The rows of a group lie close to one hidden flat surface of 11 dimensions, which passes through zero. Surfaces can cross.
(in the rows, 128 means zero)
Some rows, each with its group after it:
[101 169 139  54  94 106  92 109 118 143 131 154 122 196 147 136 127]	k268
[147  20 146 115 148  94  26  93 111 138 102 121 175 141 134 149 149]	k309
[ 94 134 174 101  39 179 158 169  73 129 157  86 175 134 126 219  53]	k466
[152  96 119 127  99 104 133  40 153 130 140  75 154 153 135  99 125]	k277
[119 145 123 117  69 121 128 137 102  84 153 146 119  94 123 102  93]	k990
[ 82  97 128 143  95 105 166  85 163  89 163 164 146 118 168 109 122]	k990
[140 112 146 163 151 179 146 114 139 130 140 171 147 142 156 101 162]	k990
[149 150  98 160 130 124 108  99 137 100 130 125 124 132 113 106 119]	k990
[ 89 163  93 140 161 118 150 111 172 129 145  89 109 168 107 152 124]	k309
[ 97 117 146 200 149 170 172 110 135 119 128  89 182 101 127 128 121]	k853
[166  18 177 101  86 130  98  83 134 170 143  60 150 170 110 120 127]	k268
[ 94 184  87 140 154 111 119 137 139 116 134 144 128 120 128 130 111]	k268
[138 125 113 101 102 111 115  99 109 102 131 165 122 119 154 143 120]	k277
[102 152 126 151 147 124 129 156 125 110 125 128 165 125 115 109 140]	k853
[143 150 144 193 126 166 143 167  95  88 134 135 156  70 132  93 166]	k223
[128 164  88 108 139 158 103 104 161 133  82 229 139 126 181 102  91]	k990
[ 97 102 147  92  86  55 120 107 105 145 146 185 111 115 159 161  87]	k466
[161 140 138  87  72 101 119 149  95 172 142 134 154 119 150 130  93]	k309
[189 144 124 168 122  89 176 127 153  78 117 188 149 147 113  81 175]	k223
[ 66 153 122 128 177 158 140 126 116 142 125 166 111 150  90 157 114]	k223
[127 143  65 118 150  87 111  71 218 119 106  72 121 172 120 121 119]	k466
[ 94  96  99 133 148 146 117 111  96 133 191 131 146  90 160 140 127]	k223
[124  96 136 115 108  52 113 126 145 112 125 177 118 138 134 126 143]	k466
[148 182 101 168 108 122 124 128  81 133 180  86 173  86 152 138  82]	k853
[ 52 133 111 114 116 139 154 115 109  87 188  80 130 129  98 140 132]	k990
[104 118  71 147 152 121  67  59 118 105 140  85 159  92 119 108 100]	k466
[ 79 145 149 163 165 149 152  77 166 195 171  64 134 171 145 125 120]	k268
[156  29 150  69  76 154 152  90 163 145 122 154 122 133 164 138 105]	k268
[145 119  97 110 125  74 103 137 113 112 116 104 138  98 114 157 126]	k990
[152 154 118  75 159 107 158  91  96 189 124 173  87 152  96 118 127]	k268
[143 125 103  83 122 124  78 128  84 100 107 160 108 133  73 132 103]	k309
[159  68 167 164 111  94 138 115 193 122 100 102 118 155  85  91 120]	k309
[152 139 154 134 119 141 126 120 164 121  90 134 127 175 174 151 164]	k277
[168 104 106  81 106  91 148  91 124 137 119 171  84 117 126 160  82]	k853
[140 110 140 113 119  63 167  90 142 147 136 221 169 146 184 139 124]	k223
[ 92 131 126 165 171 157 149 100 139 121 143 156  94 106 143 107 151]	k223
[181 178  96 146 156 106 110 168 109 138 120 139 161 132 113 115 133]	k853
[129 127 156 100 163 162 134 192 134 162  87 158 123 168  95 139 143]	k990
[ 82 109 183 161  85  66 121 122  84  87 171 109 121  95 176 161 183]	k268
[196  76 131 116  76 121 139 129 166 108 122 141 117 120 135  96 111]	k223
[121 129 150 108 137 120 140 100 114 138  89  89 122 153  82 127 159]	k268
[129 117 131 100 156 113 116 112 104 137 166 103  82 164  86 111 193]	k466
[123  85 159 135 142  79  92 182  47 148 126 191 207  87 115 119 125]	k853
[213 163 119 124 104  90 142 133 161 117 122  98 120 168 105  81 154]	k853
[120 116 117 112 166 153  87 130  93 106  94 160  97 114  98 131 151]	k309
[102 163 166 128 147 176 171 140 107 137 130  77  84 144 106 156 179]	k268
[ 88 141 170 137 138 141 144 166 111 153 136 153 112 119 163 156 141]	k277
[117 167  89 132 148 141 133 169 161  99 123 123  97 143  97 128 129]	k277
[127 149  99 102 157 117  61 115 123 157 119  60 192 163 149 159 159]	k309
[ 90 158  75 150 171 182 152 136 147  79  97 163 118  91 129 144 120]	k853
[154 151 131 176 159 123 166 139 149 111 111 193 173 137 143 111 168]	k223
[ 76 108 124 115 191 131  73 123 135 171  91 121 156 149 130 173 106]	k223
[148 106 132 115 123 118 115 137 115 139 122 161 137 106 154 136 129]	k309
[121  95 130  43 101 112  88 123 136 131 129 105  71 171 123 166 131]	k277
[173  94 114  95 149  95  87  78 104 148  98 148 146 153 108 137 110]	k277
[ 64 133 146 143 135  98 116 106 153 135 102 182 158 140 154 146  87]	k466
[106  92 153 193 154 132 165  81 167 133 157 125 168 140 166 104 160]	k223
[155  65 132  85 105 125  90 137 119 161 135 100 157 155 110 155  76]	k223
[117 168 128  92 125 137 117 129 113 131 115  97 110 156 121 156 150]	k277
[182 110 185 130 103 110 150 135 146 180 138 103 110 176 132 141 128]	k466
[121 151 130  87  97 102 133  84 169 166  97  68 145 141 158  95 134]	k309
[124 119 122 127 149 155 157 111 155 145 117 184 123 119 175 116 148]	k466
[191 162 148 110 110  79 139 136  95 144 149 108 113 149 125 114 196]	k223
[139 103 109  37  84  83 119 146 139 147 115 115 103 131 116 107 125]	k277
[140 170  83 126 196 165 100 131 118 144  94  80 152 118 140 164 160]	k990
[129  64 130 114  60 110 124 111 108  90 139 156 202  95 161 140  89]	k466
[179 110 181 117  81 130 169 101 115 161 161 190 117 186 124 110  86]	k309
[155 104  92  76 141 129 158 197 140 113 100 162 182 115 158 146 205]	k990
[136 139 124 139 129  94 140 169 179 157 110 188  66  75 194 122 102]	k466
[111 157 115 109 154 168 103 174  87 132  97 130 101  69 124 130 158]	k309
[161 134 111  99 116 118 123 141 128 133 142 108  92 131 111 136 122]	k466
[150  71 104 147 129  71 129  84 192  70 132 128 102 137 118 106 157]	k309
[179 161 156 139 166 196 170 123 134 151 144 183  53 189 152 166 169]	k277
[171 130 129 130 150 122 134 129  83 178 190 103 137 138 133 135 143]	k853
[127 143 103  70  94 130 128 117 132 109  85 183 149 126 131 103  97]	k268
[137 127  88 160 181 110 140 102 134 135 142 118 179 126 108 143 128]	k853
[103 117 129 111  84  76 127 120 135 107 166 114 112 122 156 137 141]	k277
[160  77 141 156 124 103 128 137 126 113 162 136 122 133 118 133 143]	k309
[187 130 132 136 140 175 117 121 103 168 138  88  98 127 124 164 106]	k853
[113 142 114 127 131 143 150 123 170 129 116 133 122 137 134 116 120]	k277
[ 89 135 118  94 155 187 158 113 125 158 150 119 147 144 165 142 169]	k990
[158 160 159 148 143 119 138  51 132 150 108 140 146 189 179 164 175]	k277
[143 183 102 123 112 103 150 155 163  92  94 168 128 148 126 130 122]	k466
[116 128 174 103 117 174 153 131 144 156 113 137 107 167 156 149 150]	k268
[ 76 171 114 138 147  94 141 102 135 119 124 138 124 130 145 142 135]	k268
[164  78 138 132  94  58 150 101  94  97 152 154 109  69 147 131 164]	k268
[ 98 127 132 116 134 137 137 156 108 122 134 221 121  96 164 120 140]	k853
[163 149 126  95 134 127 105 160  82 148 125 156  44  74 157 123 163]	k223
[181 155 117 169 146 140 113 105 160 140 109  81 120 160 114 100 142]	k990
[134 119 121 209 159 108  89  64 129 113 132 145 130  90 151 134  99]	k990
[111 125  92 133 168 107 157 119 159 114 131 188 153 129 144 115 154]	k853

New rows. What belongs after each?
[208 137 127 125 108  94 192 171 135 134 179 166  89 109 149 112 157]	k309
[119 139  94  93  94 150 156  92 136 145 154  81 128 127 152 170  72]	k466
[191 113 142 104 119 131 144 173 113 151 126 148 104 125 117 101 156]	k277
[120 108 107 102 110 116 109  59  97 122 192 156  92 137 137 119 114]	k990
[154 167  92 145 107 163 156  84 103  77 164 156 116  96 140 123 119]	k277
[109 150 109  94 130  79 224  35 161 213 161 152 121 127 168  77 113]	k277
[115 148  80 107 135 127 108 164 104  90 145 109 109 105  70 128 108]	k277
[113 120 148 144 169 125  65 158  98 208 133 184 192 116 201 160  99]	k853
[ 92 111 156  90  97 148 105 134 107 112 105  95 128 148 112 154 138]	k268
[140 173 137 120  96  87  79 171 127 108 167 155 125 164 180 127 153]	k268
[ 90 117 165 163 193 157 155 126 189 167 110 114  98 161 140 100 195]	k466
[116  81 118 125  81  54 136 119 115  87 152 128 155  55 164 144 127]	k990
[167 178  93  97  98 120 113 143 129  83 135 135  81 172  57  75 110]	k990
[152 158  99 114 121 149  97 118 147 130  92 154 138 128 157 101 111]	k990
[155 108 103 147 153 147 122 123  91 127 170 123 122 113  68 118 104]	k277
[167  55 179 133 163 207 146 163 149 169  85 132 102 141 109 152 143]	k268
[188 139  98  99 106  83 125 146 151 104 116  66 128 155  93 113 162]	k990
[132 142 170 168 201 152 169 153 183 174  90 130 112 203  92 138 163]	k990
[178 171  89 110 162  99 105 211 143 154  66 200 182 120 157 154 112]	k309
[174 138  58  73  85  79 136  92 120  94 165 128 119 107 165 111 147]	k990
[158 116  98 155 181 129 110 100 115 144 120 137 144  95 171 159 161]	k990
[147 133 128 178 121 123  89  97 161  91 118 138 116 164  84  68  94]	k990
[154 106 165 119 121 113  95 113  22 144 165 128 129 142  80 131 138]	k466
[187 136 118 137  84 126 151 143 155  98 140  82 173 147 121 108 122]	k223
[139  94 166  84 133 208 178 103 121 189  61 131 131 142  88 115 113]	k268
[159 133 180 138 122 179 161 127 127 161 150 124 102 171 126  89 149]	k990
[133 151 114 108 107  81 138 151 141 134  95  93 138  96 141 152 115]	k990
[105 104 125 101 115 158 108 126  93 160 153 156 140 108 137 127  66]	k268
[164 124 150 112 128 102 118 197 102 155  92 107 120  98 109 163 140]	k990
[125  98 216 193  94 111 121 195 138 128  75 120 158  96 104 122  90]	k990
[116 173 102 130  97 162 179 129 177  48 113 130  79 125 131  85 165]	k853
[ 90 108  79 109 106 118 121 135 137  82 172 102  95 115 110 138  91]	k277
[132  96 157 103 141 106 176 109 163 196 146 161  60 160 136 143 115]	k309
[114 104 141 122 119 136 137 104 155 151 124 124 148 143 151 148 106]	k466
[214 171 135 135 131 162 123 182  88 136 108 149 106 101 121 103 144]	k990
[ 93 134 134 115 153  67  63 168 104 149 157 129 196 154 128  99 159]	k853
[150 134 142 104 123 139  80 107 110 191 131  48  90 172 114 184  78]	k853
[130 100 128 127 191 147  96 130 136 144  75 177 116 136 140 142 169]	k309
[ 99 137 108 120 133  61 122 196 139 118 132 158 127  96 123 125 122]	k277
[119 151 157 130 122 119  98 131 140 149 113 142 168 156 159 103 128]	k268
[100 138 180 173  99 162 122 104 125 137 137 165 109 127 132  94  65]	k990
[ 83 163 118 137 151  55  66 138 143 125 113 145 145 154 154 154 137]	k268
[188  85 103 122 166  99 107  56  99 163 119 160 158 131  98 108 104]	k277
[173  78 132 109  83  45 123 131 125 115 146 128 108 128  96 121 118]	k990
[131 102 103 115 148  69 135 117 159 122 109  98 142 131 123 165 152]	k990
[145 116 130 112 134 160 136  82 101 101 142 136  71 135 115 103 188]	k309
[117 116 155 157 130  91 123 119  80 117 158 109 176 129 118 137 163]	k223
[144  74 144 142 138 112  96 132 160 134 114 122 143 145 138 145 130]	k268
[172 161 153 136 102 138 154 157 126 155 116 110 152 128 144  95 131]	k309
[152 137 126 142  96 132 152 112 136 102 157 148 124 121 149  83 132]	k990
[171 142 117 114 114 131 151 135 168 138 105 132 142 149 156 101 154]	k990
[104 123 114 126  96 144 136 119 146 114 166 124 138 117 165 120  99]	k268
[142 138 115 171 119 208 146 150 142 106 159  71 154 108 135 101 124]	k223
[100 153 107 142  95 114 156  66 164  78 166  93 145 156 123 104 104]	k309
[ 72  85 173 112 150 168 128 141 148 183 135 118  97 158 137 163 108]	k277
[150 110 116 148 126  87 129 134 123 105 123 105 152  86 138 148 149]	k990
[178 150 124  95 107 164 136 146  82 148 148 130 128  94 161 122 155]	k990
[133  80 106  76 107  91 129 113  95 125 169 129 136 105 153 152 154]	k990
[176 113 134 171 144 170 121 175  91 165 227 102 105 101 129 112 119]	k268
[135 179 103 145 145 151 151 122  91 127 141 119 133 104  97 100 121]	k277
[ 85 109 160 141 127  90 126  80  94 151 149  91 147 115 124 138 130]	k268
[178 123 128 123 163 152  85 158 102 121  95 146 123 149  83 149 129]	k277
[135 146 151  95 129 139 114 200  52 140 122 191 103 108 101 130 137]	k853
[140 138  78 146 162 102  85 160  77 126 137 170 140  70 101 124  90]	k268
[115 183  85 113 134 149 135 108 131 110 140 114 124 129 141 116 135]	k990
[116 115 105  90  92 128 120  68 132 103 138 169 113 129 174 166 103]	k277
[107 123  74 161 204  44 116 159 200  84  51 129 156 145  70 181 143]	k990
[123 117  93 126 143 179 150 108 156 130 154  89  92  82 163  96 155]	k466
[ 98 153 107 107  87 128 118 118 116 105 163  65  92  88 135 120 126]	k223
[155 152 140 170 157 172 119 172 127 128 171 105 145 143 162  96 201]	k853
[134 206 110 122  77 144 123 161 103 109 118  67 182  98 133  95 120]	k309
[ 87 145 144 116 104 134 140 128 106  83  66 108 144 115  96 136 159]	k268
[ 80  83 125 178 156 119 173 104 180 132 170 155 109  76 195 169 108]	k268
[160 159 101 160 158 150  95 116 104 116 120 125 132  98 133 124 141]	k990
[170 130  92 118 115 130 150 138 132 124 170 124 166 127 158 128 128]	k223
[ 59 157  80 119 160 125 130 112 133 116 161 117 128  85 189 171 167]	k309
[129  92 197 114 105 134 109 127 130 145  94 121 150 166 147 139 154]	k268
[126 150 133 128 134 178 131  78 120 127 120 128 121 162 150 167 123]	k277
[130 189 134 124  94 116 136 181 119 126 103 149  94 100 109 119  81]	k990
[ 97 148  88 155 163 134 133  76 108 127 114 167 179  88 119 117  73]	k277
[103 116 147 137 173 155 165 109 106 179 199 116  93 140 169 173 175]	k309
[171 116 127  89 102 106 170 137 140 129 113 151  53  77 142  82 156]	k309
[155 119 173  60  94 129 102 120  93 189  33 168 168 103 166 116 131]	k277
[ 89 159 123 101 108 176 144 149 107 134 141 112  97 117 116 143  90]	k223
[133 113 122  48  78  79 132 117 128 127 152 114 108 155 112 121 120]	k990
[187 148 158 175  89 207 142 134 132 147 124 119 103  84 200 145  92]	k853
[171  94 172 149 149 122 107 129 128 156 123 123 119 174 122 147 164]	k277
[123 125 149 177 157 206 131 152 139 143  93 105 153 127 106 112 118]	k277
